Every row belongs to one group in each of 4 separate groupings. Each group adds its own fixed numbers to the row, and there is some noise. The rows also spread widely along 13 directions, which tell nothing about the answers.
(in the rows, 128 means zero)
Known rows, each followed by its group in each grouping:
[127 111 162 111  70 116  62 138 121 180  81 133 162  88  83 108 161 132
 137 155 116 158 109 145  85 112 120 138 111 121 147 143 114  92 172  95
 103 130 173]
(1) met z788 mus
[ 81  80 140 178 117 112 140 138 123  42 157 123 141 125 172 104  92 101
 122 132  79 111  89 116 167 129 164  96 124 124 149 129  86 140 126 144
 122 148 128]
(2) lum z641 zire
[107 114 157 121  73 106 126 124  83 128 116 129 145  77 172  80 147 114
 147 143  80 113  85 117 146  93 145 145 104 127 123 174  62  96 137 114
 116 177 145]
(3) met z811 Selo
[153 105 142 103 133 147 110 114 147 104 172 155 139 164 143 125  76  72
  98 118 158 151  88  98 130 175 131  82 105 137 160 131 142 115 155 133
 150 127 131]
(0) piv z508 zizus
[117 109 103 106 121 116 113  83 172 124 104 141 136 143  81 134 167 165
 121 183 143 163 128 177  94 146 144 139 119 142 157 106 144 129 141 117
 183 104 127]
(3) lum z844 kuf
[168 129  99  91 111  99  72 150 174 183 107 173 148 156  98 128  99 170
 137 125 165 190 134 104  88 134 107 169  86 132 140  69 172  96 153 100
 108 101 144]
(1) piv z508 Selo
[108 126 142 135  90 136 100 137 144 136  88 109  96  83  83 111 184 108
 124 115  79 103 111 175  67  56  88 137 143 132 138 129 108 100 143 145
  94 184 120]
(0) piv z641 Nopob
[106  84 119 195 122 104 147  95 131 122 130 142 150 106 126 104 118 123
 131 107 101 113 103  98 121 119 128  62 125 101 160  84 126 142 155 145
 114 129 157]
(2) lum z811 Nopob
[100 165  84 141 172 151 190 105 180  90 148 129  57 164 150 144 167 113
  99 139 134 128 113 108 134 131 148 178 107 156 117 116 159 121  83 173
 216 117  78]
(0) piv z844 kuf
[139 111 125 169 113  98 120 139 102 153 113 112 120 106 117 134 137 142
 162 128 101 119 148 102 134 125 141 104 139 118 120 103 133 147 129 113
  87 143 162]
(1) lum z788 zire
[140 120 130 126 144 135  81 162 169 131 173 152 183 169 158 122  38  84
  70  85 177 140 125  63 129 146 108 105  89 123 150 119 153  87 138 125
  89 105 110]
(1) piv z641 mus
[144 145 140 136 153 163 148  92 128 147 149 101 129 129 108 148 190 101
 140 140 154 128 161 147 110 121 118  89 126 124 136 140 159 147 124 148
 177 115 150]
(3) piv z508 zizus
[169 138 145 129 121 148 110 103  96 143 168  97  22 143 118 155 164  51
 141 135 121 134 140  93 109 155 140  71 134 180 128 150 143 119 112 114
 141 210 111]
(2) piv z788 zizus
[112 130 139 111 154 145 151 116 150 121 124  92 145 119 115 138 165 148
 128 138 128 100 133 193 123  97 130 148 153 127 128 110 137 157 124 156
 159 117 152]
(0) met z641 kuf
[157 145 128 109 122 133  95 222 147  66 131 119  58 166 108 145  92  98
 138 127 119 120 114 158 139 122  93 173 164 164 112 130 144 117 108 148
  92 173 114]
(2) piv z641 Nopob
[ 57 121 146 174 133 153  95 107 156 126 180 102 141 126 162 123 159  63
  71 109 110 122 154 117  77  71 150 116  67 149 161 138 114  74 100 137
 132 154  66]
(0) piv z844 Nopob
[162 114 137  99  95  98 109 106  99 198  79 152 166  81 117  98 135 159
 153 136 113 125  93 109 139 143 123 108 137 104 117 134 109 122 174  90
  94 140 188]
(0) piv z844 Selo
[130  64 106 144 114  91 135  91 151  92 113 175 156 117 113  94  85 156
 130 109  94 126  67 127 132 144 118  65 149  97 162  60 115 158 188 137
 119 123 176]
(2) piv z811 Selo
[122 150 100  97  88 135 123  75 143 156 104 148 140 112 111 100 202 130
 123 149 135 146 130 155  92  89  93 149  94 120 137 159 111  77 128 133
 172 135 100]
(0) piv z788 zizus
[148 148 118 123 118 129 115 145 140 142 121 131 125 129 118 133 138 121
 131 118 134 128 144 125 118 108  99 140 128 123 122 131 142 108 119 139
 118 134 122]
(0) piv z788 kuf
[144 100 120 159 151 115 128 136 119  74 153 120  97 156 121 160 107 141
 154 155 110 123 134 126 172 185 159  85 171 136 121  91 153 187 122 124
 139 127 163]
(2) piv z788 Selo
[ 91 108 124 104  78  97  59 134 146 117 114 158 177 123 157  99  99 141
  86 175 126 137 111 111 138 152 156 165  94 140 133 167  82  66 130  79
 122 129  84]
(3) met z788 Selo
[136 144  87  91 144 131 185 114 157  90 102 110  83 135 122 121 132 146
 114  92 121  58 118 186 136  70  63 158 191 135  98 107 114 126 103 174
 119 179  91]
(3) lum z641 mus
[178 137 121  79 134 118 119  91 109 201 158 134  94 149 156 125 136 113
 140 110 149 159 143  88 110 124 132 127  84 162 128 107 138  91 122 101
 119 181 126]
(3) piv z844 mus
[135 136 134 108 111 118 115 119 123 196 124 134 185 123 135 108 164 158
 174 132 146 187 149 143  96  72 126 180  55 129 146 110 140  98 134 115
 134 113 168]
(0) lum z844 Selo
[113  98 165 114 154 134 141  66 107 151 143  74 123  95 154 141 149 138
 111 127  94  61 127 145 139 121 180  89 166 151 119 105 100 163 129 109
 124 174 152]
(3) met z788 Selo
[149 115  98 184  88  84  76 209 126  84 115 147  85 152  87 144 107 124
 171 175 126 160 149 106 135 182 116 128 138 131 118 129 159 129 122 114
 106 121 124]
(3) met z508 Nopob
[118 131  95 193 130 105 136 178 119  65 125 140 124 139 129 141 129 145
 147 165 114 104 150 111 183 160 123 129 157  98  95 141 138 151  94 140
 122 104 125]
(3) piv z811 mus
[146 117  77 132 136 100 117 123 178 128 120 163 130 161 111 122  83 145
 105 114 166 138 133 104 117 155  95 123 130 122 136  84 160 114 137 131
 122 103 106]
(3) met z844 mus
[107 130 147 116 123 137  90 156 120 101 146 121 133 147 149 146 145 122
 115 182 123 134 136 133 149 152 169 169 117 146 112 164 118 107  96 104
 144 134 109]
(0) piv z508 mus
[119 130  99 126  99 132 132 113 165 114 106 168 166 118 108  87 137 113
 106 102 136 134 102 142  97  85  61 127 112  91 150 139 119  82 146 163
 139 114 113]
(0) piv z811 mus
[165 106 136 105  94  98 129 119  75 125 124 141 119 108 148 106 119 128
 174 133  93 125  99 122 165 133 127  99 138 126 116 136  94 133 148 111
 106 179 171]
(3) piv z788 Selo
[164 123 141 140 106 137  81 179 158 126  86 138  88 138  54 138  88  80
 106 122 150 129  87  97  97 184  85 101 169 139 138 136 168 110 161 125
  89 132 130]
(0) lum z844 mus
[141 124 114  89 123 113 154  48 116 209  97 147 191  81 151  90 153 172
 126 121 129  93 109 107 142 117 121 105 122  93 114 124 100 121 152 108
 121 135 160]
(0) piv z641 zizus

New rows. What belongs after each?
[176 120  98 119  88  68  92 173  87 125 143 163 170 139 172 103  64 140
 165 127 132 136 153  81 188 145 102 108 116 105 103 152 101 103 120  96
  60 158 127]
(3) piv z641 kuf
[170 134 168  92 129 152 112 159 116 126 108  97  68 134  64 158 173 113
 163 152 118 137 114 191 113 131 117 135 171 152 124 129 157 156 144 135
 133 155 191]
(1) piv z844 mus
[148 120 152 119  99 134  74 163 150 148 105 140  91 119  89 121 121  92
 112 111 117 143  92 111  72 115 103 133 121 145 153 109 138  90 158 124
  83 163 132]
(3) piv z811 mus
[196 110 147  66 160 142 112 143 111 102 176 113  97 179 137 168  82 119
 152 126 144 131 130 154 163 168 144 104 160 160 127  92 155 170 126 124
 120 163 167]
(0) piv z788 zizus
[102 113 160 139 124 134 115 174 108  42 173  89 104 145 154 142 133 100
 148 150  94 119 137 179 147 104 156 148 134 158 132 141 108 140  98 144
 139 169 127]
(3) met z811 Selo
[104 123 170 121 145 136 102 174 129 133 159  95 158 128 186 132  86 107
  93  97 120  77 137 122 138  75 145 162 113 149 127 119 108 100  99 127
  60 169 114]
(3) lum z811 Nopob
[ 74  94  98 174 127 125 103  89 176  78 169 151 170 147 138 115 126 118
  87 148 132 156 140 120 104 138 147  87  80 124 170 113 127 113 129 128
 169  99  86]
(3) piv z641 Selo
[117 158 124 110 113 143 116  96 159 203  90 155 144  98 117 110 186 130
  97 150 146 140 104  90  87 122 130 171  77 123 135 145 141  78 139 117
 159 105 122]
(0) piv z811 zizus
[147  95 153  80 119 113 143 130 118  81 148 141 138 142 188  95  34  89
 104  98 118  94  47 106 195 154 136 105 151 143 130 147  82 116 149 132
 101 179 137]
(2) lum z844 kuf
[124 123 134  87  95 106  93 136 121 149 129 134 167 117 181  98  97 127
 102 111 120 101 124 113 141  92 121 163 108 130 115 148  79  71 118 103
  79 172  96]
(0) met z788 zizus
[170 113 116 154 109  93 157 134  97 156 139 160 175 128 157  94  94 127
 192  93 138 171 115  71 151 112 103 103  82  99 134 103 143 127 156 138
 110 110 193]
(1) lum z508 Selo
[142 106 119 113 147 128 108  78 115 124 184 120 112 162 156 150 116 111
 106 137 140 124 159 108 141 166 159  73 127 154 131 115 125 123 107 100
 137 166 100]
(3) piv z788 mus
[117 140 127 107 121 143 121 164 175 100  72 148  86 126  93 131 134 136
  98 149 110 115  58 136 124 141 121 198 151 143 119 118 138 114 139 143
 140 119 128]
(0) piv z788 mus
[162 157 149 102 143 151 136 157 160 188  77 127  89 121  94 134 119 110
 113 103 151 117  75  91 101 135 104 173 139 148 122 106 175 112 149 140
 106 126 156]
(0) lum z844 mus
[163 147  78 121 135 112 158 115 107 119 153 122 122 156 140 134 129 139
 159 128 159 116 183 133 155 125  98 113 140 128 101 136 143 130  84 136
 140 146 106]
(3) lum z811 Selo
[131 121  94 135 142 114 173  43 119 162 164 140 134 123 193 104 121 124
 105  81 122  97 128  58 141 118 132  76 107 120 116 108 111 110 119 126
 137 161  99]
(0) piv z508 Selo
[121 114 128 129 122 117  71 174 158 101 115 132 167 142  98 150 130 166
 132 175 132 148 153 175 126 136 137 159 131 122 140 111 143 135 129 119
 123  91 145]
(3) piv z788 kuf
[154  88 150 137 119  99  93 142  98 164 147 125 172 107 143 121 105 147
 162  98  98 130 144 117 125 102 142  95 115 107 143  74 122 145 149 108
  59 154 189]
(0) piv z811 zire
[139 128 146  81 180 147 118 103 164 184 146  84  97 146 122 162 149 140
 111 112 147 119 153 165  81  99 151 160 122 178 142  54 166 138 121 127
 131 153 142]
(3) met z844 Nopob
[160 146 100 143 145 114 178 150 126 132 118 147  81 145 137 134 130 144
 180 134 134 145 107  80 153 139 132 170 110 134 116  82 169 149 116 149
 142 118 163]
(3) lum z811 zizus
[143 134  99 100  79 102  65  94 138 182 116 158 112 134 118 108 148 119
 111 152 142 160 144  88  90 144 119 124  89 147 134 152 116  57 128  78
 121 168  77]
(2) piv z844 zizus
[126 114 151  75 156 143 142 121 132  89 165 110 114 166 177 135  93 115
 103 122 123 108  94 149 162 124 159 157 136 171 130 112 111 125 107 133
 139 168 123]
(2) lum z788 mus
[137 105 133 152 101 115 149  67  68 134 166 111 116 112 163 107 142  84
 154 110 100 117 132  96 134 122 138  50 119 134 126 152  92 118 122 116
 130 197 120]
(0) lum z508 Selo
[121 110 154 121 140 155 141  46 107 160 163 125 174 113 142 117 169 100
 110 142 139 128 116 115 125 149 158  59 102 113 154 150 124 128 145 121
 178 124 156]
(0) piv z811 mus
[113 148 137 176 143 140 169 104 106 158 141  90 130 115 127 139 221 120
 178 149 125 151 169 140 114  87 149 136  89 127 133 133 153 142 102 151
 181 113 161]
(0) lum z844 kuf
[132 133 129  86 113 134 126 113 144 134  89 123  49 105 114 119 142 113
  85 118  93  71  71 121 112 119 115 145 170 155 108 130 101  94 132 124
 103 206  96]
(3) piv z811 mus
[ 74  85 172 163 132 115 115 119  90 121 170  76 157  98 201 129 132 125
 118 121  64  80 155 127 146  76 198 112 113 144 134 111  69 133  99 106
  82 187 127]
(3) lum z788 zire
[130 101 163 106 133 130 149 137 134 120 139 157 177 110 192  85  55  98
  94  68 111  92  41  85 160 105 120 121 112 110 146 110  95 109 166 150
  80 142 167]
(3) piv z811 mus
[131 118 159  66 151 143  76 165 174 111 148 123 124 163 158 145  65 110
  63 124 143 102 105 127 136 145 151 165 131 173 131 112 127 107 122 110
  95 154 104]
(3) piv z844 zizus
[136 134 124 128  69 112 140 143  73  78 116 174 138 117 158  88 133  96
 160 171 108 140  73 101 201 162 115 129 117 105 107 220  87  95 129 128
 151 139 138]
(0) piv z788 mus
[ 79 108 121 177 130 131  97  93 177 106 153 130 157 141 117 134 129  95
  63 164 155 134 141  94 105 186 156  74 114 128 159 148 143 112 130 119
 180  85  85]
(2) met z508 kuf
[143 132 131 127 155 131  92 116 142 178 144  96  80 139 117 164 151 122
 107 139 140 125 173 101  96 151 162 118 127 165 128 100 161 127 109 100
 122 155 112]
(3) piv z844 zire
[117 110 155 148 143 153 103 186 172  74 148 102 105 155  98 151 109  92
 116 109 124 127 120 176  87  92 115 144 132 157 167  84 158 135 127 168
 109 138 133]
(3) lum z811 Nopob
[ 83 125 162 107 134 156  86 146 165 103 174 105 193 145 170 118  96  91
  67 113 148 119 138 151 110  88 135 155  89 149 150 152 111  83 112 132
 127 130  89]
(0) met z641 Selo
[101 106 111 169 126  96 128 122 112 113 130 107 166 120 134 132 156 173
 159 149 102 115 180 161 143 102 149 122 134 108 122 106 114 154 102 121
 117 130 137]
(0) lum z844 zire
[ 99 149 138 111 104 131  85 142 141 151 120 122 164 112 146 111 159 130
  99 125 117 118 150 147 106  58 108 181 101 130 124 153  96  61 107 117
 101 151  95]
(2) piv z788 mus
[ 85 150 115 197 104 129 142 142 137 128 135 142 154 106 165  87 139  71
 105 111 132 126 119  55 122  98 100 135  73 104 130 178 118  68 113 153
 132 112  90]
(0) met z641 mus
[131 111 174 104 161 166 127 128 150  84 186  92 134 151 150 141  77  63
  84  92 148 104 108 149 136 130 135  91 146 152 160 125 136 142 137 161
 140 142 138]
(2) met z788 zire
[127 144 106  69 165 132 192  83 126 109 141 101 128 135 178 125 142 166
 121 117 116  59 128 173 187  89 126 147 168 132  82 125  99 148  93 148
 152 165 122]
(1) piv z641 Selo
[177 119 132 134 123 127 148 152  98  82 160 133  64 170 126 135 105  83
 189 133 129 175  95 111 152 165 136 109 119 161 135 119 160 150 131 144
 153 154 165]
(0) lum z844 Selo
[141 115 123 155 127 141 143  97 102  94 180 132 138 161 123 135 144  86
 155 155 156 166 141 126 138 168 136  68 104 125 151 152 148 136 118 139
 186 121 140]
(0) lum z811 mus
[128 119 121 123 134 115 133 138 137 116 122 107 139 122 142 117  87 131
 104  90 118  49 130 139 151  96  91 112 180 121 108 121 104 123 115 137
  66 176 105]
(2) lum z641 Nopob
[124 140  77 148 119  95 137 120 165 159  90 154 140 115 115 110 150 164
 126 115 126 127 139 107 113  97  93 150 116  99 119 102 138 106 130 140
 120 109 120]
(1) piv z844 kuf
[113 124 115  84  94 101 136  90 102 124 107 143 187 105 156  93 171 172
 148 173 106 121 121 175 170 109 136 152 122 104 111 177  70 111 123 114
 157 139 137]
(0) piv z844 kuf
[134 140 121 149 104 134 103 176 160  94  98 149 108 135  80 124 127  97
 125 145 134 146 100 126 115 150  93 136 138 125 133 150 158 112 144 146
 138 106 128]
(0) piv z844 Selo
[157 119 140  76 118 139 126 128 126 102 128 153 127 145 123 121 123 116
 140 150 136 157  83 156 144 145 123 142 122 139 142 136 130 122 150 134
 157 130 163]
(3) piv z788 mus
[111 145  96 127 151 143 192  99 134  62 143 105  92 134 159 125 157 115
 114 129 113  60 129 156 172 105 108 121 165 128  96 153 102 140  85 169
 164 165  84]
(3) piv z641 zizus
[167 134 119 151 106 123 109 139 133 160 107 128 103 120  70 128 158 103
 159 108 134 144 147 127  85 109  70  86 137 113 135 120 162 127 152 141
 104 139 156]
(1) piv z844 zizus
[164 152 173  74 121 154  93 140  87 166 155  94 145 119 159 131 128  80
 121 126 147  95 146 121 148 124 123 112 131 142 104 197 109  98 111 102
  94 185 125]
(0) piv z641 zizus
[108 120 145 116 126 147 126  58 117 169 155 107 154 122 132 123 182 105
 113 138 138 141 140 133  94 106 154  99  88 140 155 139 120 101 125 116
 165 147 131]
(1) lum z811 mus
[115 100 112 153 161 135 133 111 181 104 179 129 153 164 136 135 134 131
 131  97 132 167 159 162  80  67 119 122  79 127 178  38 159 144 132 169
 149 104 139]
(3) piv z508 zizus
[ 98 126 124 120 128 114 122 128 142 118 154 155 192 141 188  99 118 136
 117 142 136 157 122 117 154 110 155 170  61 119 144 136 110  97 118 129
 151 102 131]
(2) piv z844 zire
[162 123 175  99 166 151 107 130 101 170 183  81 152 148 152 158 108 101
 123 103 163 108 172 125 127 120 141  97 129 152 132 116 147 132 110 112
  93 162 149]
(3) lum z811 mus
[150 107  88 126 120  96 141  88  93  82 146 145  99 153 125 136 148 160
 176 187 114 143 134 140 176 188 156  87 149 129 117 124 127 165 116 113
 180 145 148]
(2) piv z811 Selo
[133 109 141 145 114 121  96  69 102 199 153 109 171  97 135 126 169 116
 127 121 123 127 180 105  93 115 139  50 108 114 139 136 115 109 133  94
 113 155 131]
(0) piv z508 kuf
[151 107 136 127 111 127  93 148  94  91 165 128 131 159 106 144 159 125
 197 185 125 196 155 181 131 147 144 114 106 134 148 131 143 148 125 117
 158 130 172]
(0) piv z641 mus
[133 153 131 116 169 127 200 177 120  95 112 131 145 123 174 131 127 174
 162 145 118  91  95 137 218 121 147 206 144 105  91 117 136 177 110 168
 149  89 197]
(3) piv z811 zire
[ 92 122 155 157 130 131 120 159 144 138 131 126 184 122 156 116 134 128
 131 141 127 152 113 108 127  97 157 171  64 123 148 113 133 118 132 131
 124  91 165]
(1) lum z641 zizus
[ 97 114  81 176 107  99 104  76 134 123 155 153 187 133 139 111 153 143
 126 158 135 158 181 111 126 135 132  80  87 104 144 137 121 104 115 110
 161 104  98]
(2) piv z788 Selo
[116 126 131 188 116 105 123 143  77 149 138 124 186 113 156 123 147 139
 168 164 128 132 164  78 169 145 153 113 101 100 108 158 124 129 102  99
 112 109 153]
(0) lum z641 mus
[177 169 109 133 145 131 130 164 107 131 149 125  84 168 129 157 139 103
 155 151 169 143 171  98 159 170 113 135 131 142  94 160 172 123  87 127
 142 130 121]
(3) piv z844 mus
[204 149 128  58 113 124  83 183 139 153 100 139  83 149  87 148  85 117
 123 130 165 128 111 110 132 178  93 145 169 144 101 143 160 112 141 108
  93 150 137]
(1) piv z508 zire
[103 113 154 161 143 115 126 122 105 136 177  90 144 124 189 123 122 106
 130 106 104 105 153 104 146  97 164 109 110 144 127 119 109 129 109 120
 107 162 133]
(2) met z844 Selo
[123 144  99 161 129 117 142 146 159 110 109 147 123 126 127 114 118 116
 110 118 131 110 116  95 143 132 100 132 136 107 120 136 139 116 124 155
 128 107 114]
(2) piv z844 zire
[142 109 123 113 115 105 101 177 143  90  81 157  74 147  83 143 133 168
 160 196 105 160  80 145 145 186 154 181 149 147 121  98 148 151 144 109
 136 119 171]
(3) piv z844 mus
[157 118  89 145 106  92 146 133 120 119 129 149 198 119 125  91 106 143
 175 103 151 136 157 147 144  97  58  89 127  71 134 126 128 135 147 156
 111 105 159]
(3) met z641 zire
[106 142 134 133 129 149 155 159 155  63  94 111  66 120  94 137 166 119
 128 141  85  88  81 191 134  98 106 170 182 140 118 126 127 143 125 181
 150 144 139]
(2) piv z788 Nopob
[106 131 177 128 123 162  74 156 125 114 146  91 115 127 132 150 139  70
  81 145 118 103 134 124 125 134 149 120 137 154 125 177 118  99 110 113
 112 160 106]
(1) piv z788 mus
[ 81 117 160 130 120 150 123 132 179 120 112 147 106 110 143 103 133  90
  77 109  90 139  41 104  84  83 143 181  79 154 167  97 113  80 157 151
 132 138 125]
(3) piv z788 mus
[111 113 129 168 163 125 151  49 125 214 135 103 151  88 148 131 173 148
 111  93 106  86 157  86 109  93 152  74 121 108 127  69 133 143 131 118
 110 135 154]
(1) piv z788 mus
[108  99 161 118  70 113  44 141 101 111 130 113 198 122 119 116 134 117
 127 185 124 140 151 167 134 144 145 106 122 129 135 206  86  95 129  76
 111 145 124]
(1) lum z844 Selo
[143 112 117 134 126  97 143 154 121 117  98 119 144 117 121 131 119 179
 165 121 103  97 131 154 151 106 114 144 171 107 104  91 123 160 125 134
  91 135 164]
(0) lum z508 kuf
[103 122 140 152 125 118  72 183 183 156  89 161 183 117 106 124 109 152
  99 150 137 158 103  92 107 148 149 177  89 110 151 100 161 112 158 112
 108  58 159]
(0) piv z844 zire
[128 110 171 138 127 139  96 139  84 110 155 108 109 130 123 158 165 107
 157 205 114 144 127 133 155 189 199 100 125 149 136 156 136 158 122 101
 159 139 176]
(3) piv z811 Nopob
[178 147 109 155 138 125 157 156 123 118 143 112  28 162 113 148 118  87
 160  90 131 125 138  92 121 123  87 118 157 154 108 100 169 128 102 155
 109 178 118]
(2) lum z508 mus
[173  99 143 121 120 122 110 125  98 119 168 156 191 142 146 117  87 102
 151 137 158 150 123 109 164 172 126  56 110 102 152 146 132 140 156 121
 125 114 179]
(3) piv z811 zizus
[153 120 141 136 134 157 130 109 165 135 129 132 142 125  82 122 123  83
 111  91 156 135 112 137  80 119  73  63 136 114 165 113 163 130 178 164
 141 106 155]
(3) piv z508 Selo
[152 151 117 110 116 144 117 111 123 136 147 117  61 147 102 144 180  98
 144 149 135 158 144 133  98 132 126 124 113 160 126 143 152 109 109 128
 171 164 114]
(1) piv z811 Selo
[159 117  98 113 108 120 133  94 120 128 144 151 136 149 114 112 122 114
 152 136 159 161 124 128 126 151 104  90 107 128 145 133 143 115 137 129
 153 138 128]
(0) lum z641 Nopob
[121 116 170  72 103 127  65 161 176 143  79 138 175 111  96 110 102 133
  83 153 143 125  78 155 111 141 125 168 140 136 147 150 120  98 174 107
 112 108 150]
(2) met z844 kuf
[158 124 149  85 112 149 108 147 138 107 133 148 139 166  95 127 126  98
 149 169 173 200  97 160 114 159 119 146  96 146 163 151 157 110 152 131
 178 101 159]
(3) lum z508 mus
[ 56 132 141 163 141 149 150  94 180 138 107 108 199  93 126 115 182 141
  86 131 123 104 128 157  99  64 132 151 108 109 156 121 121 118 131 159
 162  77 132]
(2) lum z788 kuf
[148 154 113 135 129 144 133 125 133 141 137 101  19 137 113 147 169  85
 124  97 108 112 144 111  83  95 103 134 139 164 107 115 146 100  93 142
 122 203  80]
(0) piv z508 mus
[175 113 171 115 128 143  84 157 131 149 144 131 147 140 111 134  83  73
 121 110 158 144 105  99 122 161 115  75 125 130 150 133 160 128 173 123
  93 126 178]
(1) piv z844 zizus
[ 77  84 118 162 120 108 107  83 150 105 138 115 158 125 118 130 158 156
 116 159 105 132 158 160 100 116 166 102 120 126 157  97 110 137 124 112
 148 127 114]
(2) lum z508 zire
